All groups share one centre, and each spreads out both ways along 12 directions, with some noise.
(in the rows, 128 means zero)
Some rows, each with its group after it:
[ 87 157 158 140 119 131 134 106 107 136 125 129 133 126  39 117 160 116] | Q181
[215 197 109  90 143 132  76 107 103 112 152  93  86  58 200 124  29 116] | Q181
[138 110 127 108 144 108 118 152 142 133 126  95 108 120 188 150  89 146] | Q697
[ 99 157 129 121 116 155 128 164 111 123 176 112 129 151 191 141 116 120] | Q315
[111 166 223 143 143 135 135 168 141 154 152 151  99 120 144 155 141 117] | Q315
[130  97 146 201 141 183 107 175 175 148  97  81 139 163 167 127 124 147] | Q315
[142 136  83 115 103 131 124 138 149 113  94 105 144 105 106 139 167 145] | Q315
[109 159 153 137 132 116 146 177 135 126  91 150 107 131 123 105 149 113] | Q315
[173 120 138  96 104 145  94 130 143 203 133 118 151 102 120 141 104 139] | Q315
[147 152 124 130 111 106 127 139 159 123  95 137 102 109 145 126 122 124] | Q857
[206 138 115 166  96 121 142 173  90  58 103 155 147 186 127 120 180 184] | Q697
[159 110 175 126 136 125 126 137 175 141 125 144 126 115 134 181 172 127] | Q181
[164  77  81  83 158  95 155 135  84  63 158 215 160 155 113 137 156 133] | Q181
[147 126 148 158 129 123 100 100 132 117 138 116 109 135 125 126 114 119] | Q315
[130 114 151 108 120 120 132 124 137 164 140 124 128 130 151 142 115 128] | Q181
[145 157 106 162  63 100  93 113 167 168  92 154 100 128 176  65 121  77] | Q857
[ 94 127 172 146  96 126 130 106  90 168 151  96 144 178 126 113 139 124] | Q857
[145  98 127 139 133 147 106 124 117  92 129 103 183 195  59 149 161 122] | Q857
[123 164 121 130 103 131 129 151 146 106 126 154 111 145 136 139 112 118] | Q857
[160 159 159 204 117 145  83 149 106 110 160 177 113 187 146  90 105 101] | Q315
[181 124 161 120 122 133  74 166 153 184  96  90 156 113  83 153 154 140] | Q181
[164  72 150 101 162 150 122  93 119 167 157  86 161 126 163 154  98 138] | Q697
[153 116 102  99 100 113 126 140 134 101 136 157 121 140 131 156  84 155] | Q315
[145 120 121 104 154 151 170  82 131 115 137 141 132  87 140 140 106 141] | Q697
[100 105 119 129 126 130 158 127 134 120 105 100 138 141 128 139 151 151] | Q181
[117 142 139 135 153 157 117 112 124 120 142  94 130  98  99 143 146 125] | Q697
[138 109  35  94 156  89 126 129 105  73  75  61 124 109 133 112 116 153] | Q857
[113  82 118 112 163 110 154 129 183 125  79 116 126 137 172 140 121 110] | Q697
[ 69 151 142 125 152 145 176 121  96 151 115  90 140 107 132  89 190 109] | Q697
[121 117 116 177 144 147 113 129 185 117 112 167 108 123 153 108 141  89] | Q857
[109 133 118 182  95 108 143 114 145  98 110 162  93 114 106 121 152 161] | Q315
[141 124  74 182 117 210  90 188 131 135 130 116 184 126 100 113 185 162] | Q857
[114 130 162 118 159 142 154 169 159  65 137 148 114 164 125 196 116 127] | Q857
[130  78 156 156 146  94  82 101 142 120 140 123 139 152  94 148 198  91] | Q697
[134 107 114  98 107  96 123 166 174 151  92 162 142 181 174 124 141  77] | Q181
[127 115 147 153 127 127 146  88 129 120 140 177 129 134 109 120 158 117] | Q181
[160  96 157 163 127 163  95 104 136 181 143 125 166 189 178  95 108  91] | Q857
[149  89  86 156  87 131 134 115 161 116  84 162 156 160  93 120 146 161] | Q315
[ 95 147 126 112 124 102 106 119 106 153 109  65 129 147 120  95 120  87] | Q857
[111 108 136 123 117 142 158 135 118 112 144 131 133 135  83 171 102 194] | Q315
[150 124 105 152 138 161 106 144 139  72  94 124 161 182  47 135 128 129] | Q697
[110 114 136 149 156  87 120 108 142 116 110 152  81  91 109 108 121 115] | Q697
[ 99 156 176 189 141 188 105 176  89 133 183 129 147 171  98 117 137 126] | Q181
[ 86 167 133 142  78 130 102 135 141 141 140  67 111 104 113 164 150 151] | Q315
[159 126 114 155  96 173  91  94 143 145 140 138 148 138 100 115  80 129] | Q697
[150 121 105  79  70 105 116 115 132 115 151 146 143 173 142 162  82 125] | Q181
[140 150 112  99 151 122 103 144  71 146 140  80 122  71 125 117 103 148] | Q181
[101 139 165 128  93 123 129 139 125 180 158  79 119 134 199 147 127 135] | Q857
[102  91 139 151 143 108 142 104 160 115 116  92  76  87 149 164  90 182] | Q315
[ 96 105 176 178 167 140 140 107  71 168 152 120 140 141 112  77 161 124] | Q697
[163 105 151  77 165  70 159 138 129 107 125 151 115 124 175 161 138 125] | Q697
[100  86 100  75 152  69 130 226 100 112 149 159 119 155 144 161  98 156] | Q181
[126 136 122 112  87 120 163 119  92 108 178 175 134 156 159 143 112 156] | Q697
[110 139 144 144 107 147 114 143 131 146 119 128 155 184 108 107 129  96] | Q181
[105 117  68 169 162 178 124 146 142  80 157 152 115 119 163 122 113 130] | Q857
[121 125 141 121 109  95 115 103 141 118 128 102 116 174 170 136 112  88] | Q857

New rows. What belongs after each?
[175 174 123 113 111 114 107 203 140  78  89  98 120 140 143 157 156 143] | Q697
[153 138  60 136 137 132 114 167  81  53 155 147 130 124 123 124 168 157] | Q181
[116 132 108 116 126 105 183 128 167  79 110 173  94  95 170 151 180 134] | Q315
[165 165 149  72 128 117 150 148 160 145 103 183 123 107 148 133 127  90] | Q697
[197 140 202 133 192 147  94 109 103 131 172 112 115  89 119 154  97 134] | Q315
[109 126 165 118 151  64 176  68 132 104 108 187  89 111  85 113 150  98] | Q315
[107 100 128  82  76  88 148 115 152 155 123 123 140 107 107 181 192 151] | Q181
[177 151  87 143 121 152  97 117 126 131 114  70 123 101 198 101  82 136] | Q181
[206 187 116 103  79  99  76 190 175  91 130 171 101 118 169 181 129 118] | Q315
[182 182 160  69 156 139 107 180  73 118 147 137 146 115  63 146 111 128] | Q315
[105 158 157  67 114 106 146 112 130  85 173 140 135 172 142 193 165  71] | Q315
[103 148 160 134 135 139 139 172 175 130 133 135  88 115 195 163 112 118] | Q857
[167 110 105  74  54  76 117 109 180 150 125 147 138  99 145 189 191 139] | Q181
[133 178 137 200 117 197 120  81 115 146 146 105 140 117 154  72 175  95] | Q181
[153 115 122  85  97 114 112 127 158 159 127 124 127  95 127 169  98 154] | Q315
[131 143 164 125 119  90 154 124 130 142  92 113  87 113 164 123  94 155] | Q857
[ 69 149  82 150 108 155 142 161 140 124 103  66 133 113 151 111 180 146] | Q315
[147 151 110 125 117 115 117 122 131  93 147 114  92  67 143 167 145 168] | Q181
[176 134  99  97 174 121 106 172 106  96 107 155 150 144  99 105 122 100] | Q181
[138 116 140 151 122 109  91 161 117 141 137 130 116 160 139 124  83 136] | Q697
[202 122 110 112 131 161 166  87 135 108 123 169 145 110 139 140 105 156] | Q697
[ 53 181 162  99 118 128 167 180 116 130 142 131 122 157 143 143 158  98] | Q315
[195  99  88 162  76 120  78  74 142 102 159 175 129 155 153 128 101 131] | Q315
[175 117 123  49 119 114 137 137 119 146 137 166 157 144 116 146  88 117] | Q315
[171 129 168 131 140  96 124 154 132 143 108 181 126 142 136 109 147 100] | Q697
[153 117  91 139 128  73  82 151 121 119  94 105  99 118 129 107  99 152] | Q697
[142 143 143 195 201 173 134 111 102  83 126  84  85  92 147 105  67 164] | Q181
[127 120 123 152  92 143 149  71 160  98 165 206 118 138 134 149 112 127] | Q697
[140 130 103 125  87 113 148  92 130 114 146 210 134 135 124 117 160 120] | Q315
[ 83 110 194 136 121 111 167  68 152 207 117 135 104  96 127 113 139 114] | Q181
[101 104 193 119 124  96 172  70 157 115 138 201 103 151  77 162 100 115] | Q181
[149 140 117 131  98  89  98  44 122  57 187 146  88 117 139 167 126 117] | Q315
[179 129 164 123 128 106 124 139 186 112  85 159 115 111 102 166 162 124] | Q315
[148 128 165 101 125 116 125 171 136 127 123 145 135 183 106 158  80 120] | Q315
[156 184 135 130  92 134  83 122 109 106 170 130 109 115 109 146  94 129] | Q181
[159 121  79 101 110 145 112 131 144 139  98  94 159 104 129 138 147 145] | Q315
[ 94  74 115 151 120 103 150  42 158 104 117 117 113 140 140 139 137 129] | Q315
[206 110 125 134 150 130  96 113 141 135 101 112 129  71 125 135 136 158] | Q181
[130 143 142 148 139 150 111 129 140 108 163 155 124 138 118 143 126 104] | Q857
[164 111 107  61 121 110 103 185 130 153 117  99 179 129 117 171 186 133] | Q181
[172 101 123 127 156  80 123  94 127 109 121 182  96  94 104 116 113 130] | Q697
[129 130 107 100 116 120 134  97  99 152 133 118 150  92 115 108 170 132] | Q181
[127 138 109 162 122 158  43 115 146 112 144  66 126 118  66 156 102 128] | Q697
[ 87  92  91 133 134 114 166  64 206 110  97 155  96 100 150 135 108 108] | Q697
[175  97  76 108 141 134 123 150  94  59 145 113 158 160 117 164 112 177] | Q181
[124 126  92 145 116 119  75  91 127 137 119  56 125 133 151  96 107 101] | Q315
[100  89 145 135 180 132 176  92 109 127 136 149 122 121 129 110  96 137] | Q697
[110 160 107  87 104  77 143 134 129 105 105 153 108 132 120 122 139  94] | Q315
[135 155 144 149 194 140 121  96  96 121 123  97 142 122 148  67 187  53] | Q315
[143  98 108 148 177 106 107 138 122 127  73 120 114 130  90  74  73 131] | Q697
[190 162  77 136 106 135  93 109 102  64 151 119 109  92 122 148 108 165] | Q181
[134 176 164 112 104 139 138 147 118 146 161 150 131 131 161 142 148 121] | Q697
[173 144 140 124 115  66  99 112 139 110 124 161 110  96 111 142 215 108] | Q697
[177 156 177 192 152 164 109  95 155 100 129 127  97  92 131 148 127 135] | Q181
[ 90 149 130 175 125 117 155  66 121 143 104 154  86 106 127  47 104  98] | Q181
